The groups are shells around one centre, one inside the other: the same stretched ball of 5 dimensions in 8 sizes.
Known rows, each followed by its group:
[ 0.11, -0.81,  2.34, -0.07,  0.07,  2.25, -1.53,  0.63]
R
[-1.24, -0.17,  0.95,  0.95, -0.68,  1.75,  0.40,  0.08]
A
[ 0.25, -1.37, -0.96, -4.08, -0.88,  3.35, -3.81,  0.93]
B
[-0.66, -0.81, -0.66, -2.85, -1.45,  6.38, -3.60,  3.15]
E
[-5.10,  0.97, -0.87,  0.98,  0.13,  1.82, -3.07, -0.01]
D
[-0.83, -2.59,  0.86, -0.61, -0.18,  4.17, -3.22,  1.65]
B
[-1.42, -1.15,  2.41,  1.93,  1.01, -0.84, -0.80, -1.61]
D
[-4.49, -0.28,  2.81,  4.84,  0.91,  3.07, -1.60,  1.25]
E
[-2.33,  0.09,  3.93,  4.67,  0.35,  2.96,  0.60,  1.36]
B
[-5.32, -1.24, -2.17, -0.32,  1.45, -2.42, -4.94, -3.37]
R
[-3.50,  0.64,  1.89,  3.09,  0.53,  1.04, -0.70, -0.24]
U
[-2.76,  0.87, -0.56,  0.23, -0.80,  1.71, -0.69, -0.08]
A
[-3.00, -0.02,  3.19,  4.43,  1.18, -0.71,  0.27, -1.34]
A
[-2.49, -1.80, -0.71, -1.46,  1.00, -0.76, -4.47, -2.02]
F
[-5.13,  0.46, -0.86,  1.84, -0.24,  2.46, -1.99,  0.36]
A
[-2.12, -0.79,  0.67, -0.38,  1.34, -1.92, -3.24, -2.58]
U
[-1.98, -0.50, -1.96, -2.12, -1.31,  3.15, -2.28,  0.66]
G
[-4.95,  0.00, -0.37,  1.07,  0.36,  3.14, -4.13,  0.92]
G
[-1.84,  1.75,  0.82, -0.19,  0.04,  0.04, -1.12, -0.98]
B
[-0.66, -0.86,  3.57,  2.68, -0.92,  7.49, -0.30,  4.46]
E
[-4.42,  0.25,  0.45,  2.39,  0.38,  1.18, -1.72, -0.37]
F
[-3.78,  1.14, -0.26,  0.53,  0.41, -0.37, -2.12, -1.48]
F
[-0.77, -0.58, -2.79, -4.45, -1.48,  2.41, -2.98,  0.04]
E
[-4.79,  0.50,  1.31,  3.00,  1.03,  1.15, -2.52, -0.24]
U
[-4.63, -1.05,  1.93,  3.90,  1.34,  1.25, -2.51, -0.20]
D
[-2.50,  1.42,  3.16,  3.64,  0.37,  1.27,  0.61,  0.18]
A
[-1.86, -0.46,  0.42, -0.71,  0.94, -1.55, -2.79, -2.33]
R
[-2.47, -0.22, -0.59, -1.93,  0.20,  2.25, -4.66,  0.27]
D
[-5.02, -2.09, -1.93,  0.04,  0.57,  1.53, -4.91, -0.62]
G
[-0.42, -0.54,  3.19,  2.34, -0.91,  5.82,  0.40,  3.27]
D
[-4.38,  0.98, -0.11,  1.23,  0.73, -0.73, -2.29, -1.72]
F
[-5.23, -1.06, -1.21,  1.33,  1.21, -2.08, -3.16, -3.02]
U
[-6.26, -0.18,  0.41,  3.44,  1.36,  0.70, -3.42, -0.74]
B
[ 0.16, -0.47, -0.22, -2.80, -0.94,  2.88, -2.23,  0.74]
R
[-1.16, -0.06, -0.85, -2.29,  0.09, -1.60, -2.13, -2.51]
G
[-2.45,  0.25, -2.93, -3.83, -1.41,  4.29, -4.31,  1.43]
E
[-0.28, -0.34,  2.65,  0.42,  0.19,  2.41, -1.48,  0.82]
R
[-0.04,  0.83,  3.50,  1.88, -1.06,  5.68,  0.76,  3.32]
G
[-3.40,  0.84, -2.22, -2.70,  0.19, -0.42, -4.41, -1.79]
U
[-4.10,  0.75, -0.36,  0.92,  0.54, -0.77, -2.06, -1.82]
F

New rows, each followed by its group:
[-2.68,  1.21, -1.11, -1.95, -0.70,  3.24, -3.47,  0.99]
D
[-4.67, -0.09, -3.30, -1.76,  0.73, -3.65, -3.77, -4.33]
E
[-5.32, -0.98, -3.87, -2.63,  1.34, -3.53, -6.18, -4.37]
G
[-2.23,  0.80, -1.61, -2.18, -1.46,  4.37, -2.64,  1.67]
G
[-2.54,  1.47,  0.11, -0.36,  0.35, -1.05, -1.74, -1.85]
G
[-3.09,  0.56,  0.34, -0.46,  0.71,  1.02, -3.97, -0.41]
D
[ 0.17, -1.16,  1.73,  0.13, -0.79,  3.58, -0.38,  1.43]
F
[-1.12, -2.79,  1.00, -0.09,  0.33,  2.45, -3.02,  0.41]
G
[ 1.37, -0.02,  5.06,  2.13, -0.68,  5.81,  0.84,  3.58]
E
[-4.01, -0.33, -0.69,  0.02,  1.68, -4.13, -3.40, -4.31]
D
[-5.53, -0.14,  1.49,  4.01,  1.78, -0.74, -2.57, -1.63]
G
[-3.41,  1.07, -2.55, -2.79, -0.47,  1.34, -4.09, -0.55]
D
[-1.42,  0.28,  3.59,  2.67,  0.35,  2.94, -0.65,  1.36]
F
[-1.99, -2.31, -1.63, -2.47,  0.33,  0.14, -4.35, -1.56]
U
[ 1.09, -1.17,  0.10, -2.73, -1.47,  4.09, -1.43,  1.59]
G
[-0.76,  0.90,  4.54,  3.31,  0.12,  3.33,  0.63,  1.79]
B
[-1.54,  0.21,  3.35,  3.02,  0.44,  1.45,  0.20,  0.25]
U
[-5.54, -1.86, -0.90,  1.88,  2.09, -4.03, -3.60, -4.40]
E
[-4.30, -1.28, -0.41,  0.20,  1.66, -1.29, -4.91, -2.32]
U
[ 0.25, -0.82,  1.11, -1.97, -1.13,  6.61, -3.01,  3.56]
A
[-1.14, -0.05,  0.99, -1.16, -0.40,  4.57, -3.32,  2.16]
G
[-2.75, -1.81, -0.74, -0.10, -0.64,  4.27, -2.92,  1.51]
D
[-4.41,  1.46, -2.82, -2.48, -0.22,  1.15, -4.67, -0.71]
E
[-0.71, -0.72,  2.51,  2.06,  0.16,  0.32,  0.72, -0.75]
A
[ 1.74, -1.78,  1.63, -2.01, -1.12,  5.27, -1.74,  2.59]
E
[-2.77, -0.31, -0.89, -1.70,  1.28, -2.97, -4.05, -3.50]
D
[-4.52,  0.37, -2.60, -1.86, -0.10,  1.65, -4.83, -0.43]
U
[-4.30, -2.48,  1.51,  3.66,  1.62, -0.11, -2.55, -1.33]
E
[-0.37, -0.53,  1.67, -0.75,  0.01,  2.64, -2.39,  0.84]
R
[-4.30, -0.20, -1.58,  0.03,  1.23, -4.35, -2.59, -4.60]
A
[-3.99,  1.32,  1.70,  2.86,  0.29,  2.61, -1.44,  0.93]
G
[-3.59,  0.90,  2.30,  2.74,  0.88,  1.70, -2.01,  0.32]
D
[-1.63, -0.73, -3.02, -4.06, -0.76,  0.43, -3.48, -1.41]
G
[-4.68, -0.75,  2.60,  4.35,  2.43, -2.19, -2.41, -2.53]
A
[-3.67,  1.14, -0.43, -0.60,  1.00, -1.60, -3.55, -2.36]
D
[ 0.34,  1.13,  2.40, -0.25, -0.98,  4.39, -0.40,  2.29]
D
[-5.14, -0.21,  2.15,  4.00,  2.13, -0.92, -2.95, -1.65]
E
[-1.74,  1.05,  0.86, -0.71,  0.39,  0.27, -2.39, -0.85]
U
[ 0.36, -1.55, -0.07, -2.99, -0.40,  1.97, -2.99,  0.02]
D
[-1.65, -0.49,  2.73,  2.52,  0.87, -0.45, -0.23, -1.25]
D
